The same things were measured in two ways. Each way mixes the same 12 hidden numbers, adds some noise and spreads widely along 8 directions of its own, which tell nothing about the thing.
(in the rows, 128 means zero)
Some things both ways: the first way, then the second way.
[158  93 170 133 160 137 109 121 159 118 140 129 191 139 180 136 131 122
 150 110 148 119 136  72 122]
[119 135  89 145 162 158 125 113 159 155 158 166 155 137 155 135 125  91
 121 154 111 176 131 147 136 131 123 105]

[105 107 107 113 111 139 188  89 162 181 123  72  56 149 101  90  47 129
 150 190 154 163  83 149 112]
[123 118 134 106 131 141 132 115 125 113 120 141 134 128 128 128 108 132
 128 128 133 120 122 135 102 123 129 142]

[125 168 139 157 156  98 127 122 134 103 138 129 169 131 164 111  78 145
 106 117 216 110 123 118  99]
[139 187 115  84 150 151 136 123 103 101 131 171 156 114 173 140 102  64
 107  99 116 157 143  96  96 101 126 134]

[113 142 150  96 160 129 116 141 114 142 166 112  92 129 118  98 174 112
  80 186  84 143 111 120 163]
[111 180 150 115 114 136 128 140 116 143 134 146 130 129 119 119 127 107
 122 117 122 109 150 117 114 121 130 139]

[119 128 111 134 100 172 118 118 134 133 119 143 138 122 100 116 158 141
 134 110 113 119 153 109 119]
[144 165 141 131 138 104 117 147 105 110 129  94 120 133 159 121 120 108
 105 138 120 131 147 114 120 111 139  94]

[105 121 143 143 159 139 121 126 117 129 132 124 144 139 137 104 124 153
 127 125 137 142 121 116 121]
[144  73  95 111 122 108 133 109 118 102 117 112 138 116 130 155 116 132
  96 111 141 127 121 110 117 129 116 140]

[146 113  85  95  96 136 183 106 171 185 106 120  68  89  89 106  62 180
 180 139 120 175 157 153 117]
[124 139 138 104 126 148 139 144 122 115  98 117 127 123 111 100 131 131
 126 118 113 107 146 126 156 124 115 142]

[152   4 115 128  52 205 188 123 132 155 154 141 135  85  79 175 114 124
 151 159  60 158 116 121  95]
[138  86 118 119 142 142 113 130 101 128  94  75  94 128  89 110 126 162
 125 181 141 102 140 113 112 120 154 114]

[143  86 161 143  60 158 160 135 100 124 118  64  91 118  98 186 114  69
 151 185  79 125 115 146 104]
[163 136 110 135 149 118 120 138 137 106 126 112 144 141 123 135 105 129
 138 165 135 131  98 172  84 111 138 112]

[137 132  46 146  82 119 138 113 179 141 102 143 152 113  99 110  48 121
 179 100 197 113 142 139  97]
[129 144  92 131 104 160 148 175 121 117 108 140 137 132 121 135 114  80
 138 121  99 117 161 202 114 138 143 147]

[160  79  90  95  57 140 132 133  75 143 132 174 141  72  91 162 167 140
 105 157  91 147 187 115 100]
[117 164 135 125  92 142 157 152 117 130 142 131 145 137 139  98 127 114
 100 110 137 113 152 112 137 111 109 153]

[113 163 126  87 166  62 113 139 120 129 130 146 144 129 155 117 100 143
 116 127 188 118 150 126 151]
[161 112 102 118  94  99 131 121 128 130 165 130 121 100 133 124 151 105
  99 119 132 112 121 132 137 140  88 129]

[125 185 118 129 149 132 124  99 137 136 107 103 145 147 123 121 111 136
 148  97 171 100 123 121 107]
[145 156 137 129 109 112 132 140 117 140 125 119 106 139 150 134 133 134
 127 109 128 140 128 149 134 126 113 112]

[107 144 187 122 194 121 100 121 180 109 146 100 104 145 163  58 136 114
 151 137 124 118  95 124 189]
[113 113  83 134 101 133  96 147 107 149 122 101 109 102 154 106 149 141
 141 116  84 147 144 139 130 145 148 155]

[127 118 179 102 100 102 139 173 102 108 111 106 128 141 179 157 139 184
 120 132 181 157 151 108 158]
[112 120 150 115 143 121 128 106 125 125 150 112 139 115 155 102 143 172
 125 122  97 136 105 103 162 146 123 119]

[101 146 115 135 125  92  96 133 133 112 128 113 108 139 136  96 143 100
 110 121 100 115 126 171 145]
[147 105  99 158 152 114 113 108 183 111 167 141 128 130  98 119 125  92
 116 192 156 137 107 161 115  92 104 107]

[108 132 142 141 162 146 112 110 170 140 138 106 100 143 131  85 133 104
 148 130 102 132  97 122 140]
[152 124  93 130 110 110 111 121 135 121 159 169 138 114 166 175 119  86
 117 106 105 125 139 145 122 160 129 123]

[119 124 135 120 141 113 100 147 118 125 132 115 154 124 120 128 122  84
 135 148 138  98 103 148 135]
[179  53  79 143 108 126 101 104 131 168 138  92 105 136 104 140 141 157
 118 172 141 131 107 159 134 145 117 114]

[126 149 202 101 188 110 107 133 119 129 140  93  98 113 137 107 145  94
 122 180 110 125 110 138 138]
[190 134  89 114 126 116 114 121 113 112 127 139 120 125 122 171 102  83
 118 130 142 101 139 151  97 124 130 113]

[142 156 105 159 154  89 118 119 157 134 107 121 171 140 155 127  95 102
 163  62 164 109 116 156 107]
[150 135 117 142 119 104 141 123 131 108 148 131 112 126  97 155 123  89
 115 130 149 113 131 148 123 111 122 108]

[135 131 116  95 201  96 115  73 131 175 127 145  72 136  93  86 135   9
 164 134  55 137 161 138 108]
[116 124  90 142 143  67 127 138 147  84 118 141 137 123 165 156  99 132
 117 129 139  98 124 140  98 124 129 108]

[166 121 127 102  64 118 128 146  95 128  88 136 116  85 120 144 173 169
 131 134 118 159 184 147 117]
[153 144 179 125 140 126 144  84 154 140 193 116 146 137 161  70 140 122
  96 125 160 133 122 100 189 111  65 113]

[133  61 172 112 159 183 177  61 151 167 131 124 135 139 132 159 101 146
 173 136 102 125 112  91 105]
[146  52 109 113 119 128  82 104 137 117 103 116  97 115 152 136 130 205
 155 128  95 134 100 135 151 160 132 141]

[140 103 184  86 143  89 131 125  74 119 116 127 153 109 161 155 130 150
 137 170 146 120 140 130 148]
[160  62 112 123  99 143  59 118 126  94  74  98  73 136  55 153 121 189
 171 135 115  95 135 147 136 130 169 182]

[109  84 129  96 100 142 118 155  60 119 159 139 148 127 113 150 183 139
  87 167  95 128 129 117 157]
[ 84 135 145 142 140 167  99 137 148 142  85 143 111 160  80 143 126 165
 157 150  84 135 144 142 162 131 161 129]

[116 151 132 175 136 156 123 148 116 111 152 104 183 164 162 149 144 178
 102  82 149 129  98 101 121]
[140  75 131 137 108  96 130 101 147 138 143 120 104 126  85 150 153 163
 127 122 156 108 110 133 146 156 108 133]

[110 150  85 108 162 106 129  87 132 152 122 115 159 159 112  91  37 112
 148 139 216 104 136 117  93]
[135 156 104 154 163 142 133 123 130 136 116 128 118 168  78 166 115  84
 110 166 167 178 142 133  99  69 137  96]

[147  74 165  89 134 130 158  78  90 149 142  86 126 118 115 132  92  76
 183 199 102 135 129 127 110]
[175 159 128 136 135  77 104 150 134  98 120  94 116 142 108 128 108  81
 104 154 168  76 157 153  94  93 116 106]

[ 94 100 101 102  87  58 182  98 103 129 138  64  83 151 128 104  16  82
 141 203 219 145  80 181 112]
[ 91 138 149 103 167 159  92 120 137 132 111 146 137 151 185  92 119 185
 128 164  82 161 121 108 134 122 133 120]

[101 193  89  99 162  67 112 123 163 154  96 118  64 143 112  51  90 112
 119 143 188 130 142 165 134]
[110 119 108 147 149 180 168  75 149 149 167 156 129 143  74 125 133 107
 130 141 174 188 111 135 134  77 112 142]

[137 101 129  78 157 127 138 123 148 167 130 154 118 136 144 139 131 168
 114 131 128 157 175  77 130]
[151 125 163 129 145 113 142 116 152 125 163 128 137 125 134 120 129 118
 111 149 144 109 118 113 147 145 103  90]

[158 160 117 127 138 101 131  97 103 127 105 151 188 113 145 174 117 160
 144  78 153  93 159 123 100]
[136 111 100 115 157 138 127 108 164 130 113 154 116 145 132 119 132 140
 117 163 141 183  91 160 125  91  73 112]

[ 83 106 167 144 122 136 134 115  93  94 159 102 117 149 141  88 128 120
 105 161 160 136  93 120 127]
[124 119 137  95 177 119 135 146 131  88  87 121 136 131 182 103  97 121
 119 148 120 105 142 172  99 136 121  99]

[122 102 229 146 200 157 127  95 161 121 136  81 126 153 189  96 146 157
 139 111 118 150  93 111 122]
[140 123 137 132 160 131 165 108 124 107 127 113 105 129 106 134 115  93
 121 128 176 138 142 127 130  96 121 101]

[122 169 149  94 145  62  95 159  80 112 115 136 136 129 174 140 180 177
  80 126 163 130 150 137 159]
[137 110 151 118 104 132 124 116 156 121 138 160 119 136 121 134 130 145
 135 119 115 108 118 159 158 152 104 139]

Other things, the second way, with their names:
<66>: [155 155 128 140 143 118 105 120 140 102 150 146 115 129 121 156 116  89
 138 132 139 128 143 122 115 115 148 119]
<318>: [110 145 135 116 120 122 117 128 126 122 142 152 135 122 168 109 108 120
 109 132 148 104 147  89  90 113 126 145]
<203>: [121 129 102 130 140 102  85 101 144 108 132 157 127 131 122 159 122 117
 119 108 132 101 169 100 135 131 139 151]
<134>: [135 111 126 133 126 117 101 113 147 114 118 136  94 118  77 155 144 132
 158 103 111  89 156 145 178 163 139 142]
<194>: [141 135 146 120 158 153  98 116 123 147 116 120 101 158 118 136 141 138
 135 152 107 150 149 138 152 139 144 102]
<57>: [172  80 127 108 172 106  95 113 128 131 112  94  89 132 158 125 137 168
 124 183 145 152 100 125  98 139 119  80]
<61>: [155  58  91  96 152 115 116  97 156 139 141 130 123 127 142  85 155 171
  89 200 149 148  76 135 110 122  59 111]
<92>: [116  72 109 120 135 140 121 129 154 117  91 134 129 124 161 134 119 178
 149 120  94 140 111 155 154 165 122 135]
<325>: [134 150 131 147 129 139 138 124 170 144 156 146 169 130 135 132 123  99
 135 104 138 152 121 132 146 131 103 145]
<171>: [102  98 132 114 114 135 105 144 145 137 104 158 147 133 185 144 112 179
 142 119  76 109 126 151 131 196 139 138]
<366>: [140 106 127 112 122 126 122 106 106 108 131 115 111 113 110 131 124 141
 125 120 143 112 129  96 115 120 140 146]
<37>: [125 126  83 131 108 135 177 172  83 154  98  80 142 128 112 124 116 115
 101 144 161 117 138 145  70 114 135 123]
<179>: [139  88 124 121 108 127 125 125 123 124 127 110 121 113 140 119 117 165
 141 131 129 110 102 141 113 142 131 139]
<192>: [172 124 165 139 168  91 128  86 157 116 163 107 113 146  70 135 132  84
 103 153 200 108 138 126 129 102  99  95]
<181>: [175 131 133  93 114 113  72 132 127  91 114 130 142 125 168 133 102 153
 133 112 102  74 136 116 124 153 133 156]
<198>: [129 141 145 119  98  91 151 144 130 123 130 128 129 118 145 134 131 115
 109  89 144 121 122 135 115 132  91 134]
<444>: [155 100 161 105 157  97 128 109 127 102 122 102 135 135 144 142 112 138
 105 130 140 101 126 122 130 149 117  96]
<335>: [100 168 115 158 110 147 177 125  97 156 184 134 107 108 127 125 151  90
 129 110 139 181 133 105 127 104 146 118]
<137>: [119 172 159 121  92 129 147 125  99 120 154 118 135 100 137 113 123 106
 120  68 131 116 144  73 144 110 129 157]
<109>: [109 164 108  98 113 176 131 125 116  84 131 175 137 115 125 108 116  88
 121  98 103 137 160 105 134  87 130 187]
<186>: [132 188 172 131 109 135 168 189 114 118 112 112 122 142 121 116 120  91
 141 119 110 106 148 202 124 134 132 108]
<370>: [125  97  83 111 128 120 147 114 108 121 119 140 126 121 165 149 116 144
 115 115 125 135 118 143 112 140 127 117]
<328>: [142 124 141 133 107 113 120 104 119 135 161 117  98 112 101 132 145 110
 121 114 141 111 143 111 146 130 125 130]
<432>: [174 124 164 102 111  98 130 138 119 104 111  99 107 119 133 132 129 125
 131  93 126  79 142 159 150 163 110 121]
<251>: [132  75 129 134 115 121 111 136 128 117 122  88 110 113 135 109 130 194
 166 141 113 100 111 156 121 168 158 142]
<286>: [101 146 115 120 131 145 129 131 129 139 151 125 160 127 183  78 152 153
 125 108  83 155 134 128 168 149 118 153]
<333>: [146 100  87 114 134 127 112 127 116  94 102 126 105 107 131 137 109 145
 149 139 114 106 123 146 110 128 150 128]
<391>: [171  70 126 128 111 128 144 111 101 114 106  53  85 135  47 129 133 155
 134 135 180 122 115 155 117 103 130 145]
<49>: [ 98 128 150 128 177 164 101  97 175 142 124 173 119 134 124 124 127 135
 169 136 107 138 140 145 163 146 135 124]
<249>: [128 105 148 128 115 133 147 119 127 124 128 136 123 142 104 164 121 123
 138 110 114 104 137 190 142 168 141 121]
<399>: [121 153 168 105 100 118 149 126 106 116 136 125 126 114 105 130 140 139
 127  72 154 106 138  70 126 132 125 171]
<15>: [124 187 147 121 128 107 134 178  95 129 108 103 116 128 117 125 136 109
 126 133 116  99 154 137  98 134 150 105]
<326>: [122 139 138 143 131 137 165 133 109 131 138 106 109 127  99 118 118  83
 124 137 164 114 153 151 105 105 141 111]
<429>: [137 119 148 130 134 134 126 131 149 132 136 115 129 122  79 117 150 134
 146 133 129 111 129 134 148 154 125 143]
<292>: [133  97 103 122 117 104 104 139 130 119 124 109 126 111 119 121 144 140
 118 131 117  99 138 124 127 153 125 147]

Some of these things the first way, each followed by its name:
[112 103 186 107 121 155 166 135  83 126 166  85  83 141 148 149 138 199
  79 193 123 186 123  87 133]
<399>
[138  97 129 185  99 137 157 130 135 114 138 101 132 121 136 141 104 108
 134 117 122 140  75 161 100]
<366>
[149 201  71 144 141  77  74 156 111  98 108 165 141 125 109 112 144 115
  90  94 162 102 178 141 131]
<325>
[ 83  74 111 128  78 137 175 125 117 134 168  69  48 119  86  98  58  96
 155 200  97 174  82 174 144]
<292>
[108  71 157  82 119 110 163 121 108 135 141  96  79 125 125 121  99 126
 145 195 131 159  97 156 160]
<328>
[147 108 168 141 113 158 146 140 140 125 121  99  99 118 136 123 171 175
 114 129  87 160 111 150 133]
<137>
[141 129  70 135 151  98 131 107 151 149 136 144 138 150 120 114  92  86
 134 116 162 126 114 123 115]
<171>
[172 194 155 156 145 145 118 128 173 139 114  94 151 120 172 120 146 195
 128  92 135 136 148  99 102]
<181>
[ 85 130 171 125 106 131 127 130 132 113 145  52  62 140 138  80 108 103
 151 186 130 161 112 126 150]
<286>
[159 114 179 170 180 186 110  96 171 135 179 113 166 145 184 107 204 143
  79 113  64 143  99  76 104]
<318>
[112 116 147  89 116  92 152 128 109 122 123 123  86 110 117 128  99 116
 121 159 155 130 137 161 127]
<333>
[101 150 142 100 106  68 151 143 114 127 137  71  64 112 147 133  82 145
 119 171 135 162 111 179 148]
<61>
[172  82 188 132 142 155 149 108 129 142 124 102 163 127 170 154 132 160
 181 126 108 160 135  86 120]
<192>
[116 122 174  99 155 113 134 120 144 120 143  92  56 134 142  76 145 134
 120 172 114 162 101 144 176]
<49>
[143 114 202 178 149 189 109 134 102 101 148 133 175 112 147 168 214 140
 131  95  52 118 102  98 134]
<432>
[141 190 156 141 196 122 104 115 186 128 120 143 103 130 150 109 145 145
 138  75 121 117 134 117 145]
<57>
[132 117  76 122 123 161 136 105 201 160 116 181 104 127  87 121 124 118
 141  84 121 118 155 103 114]
<335>
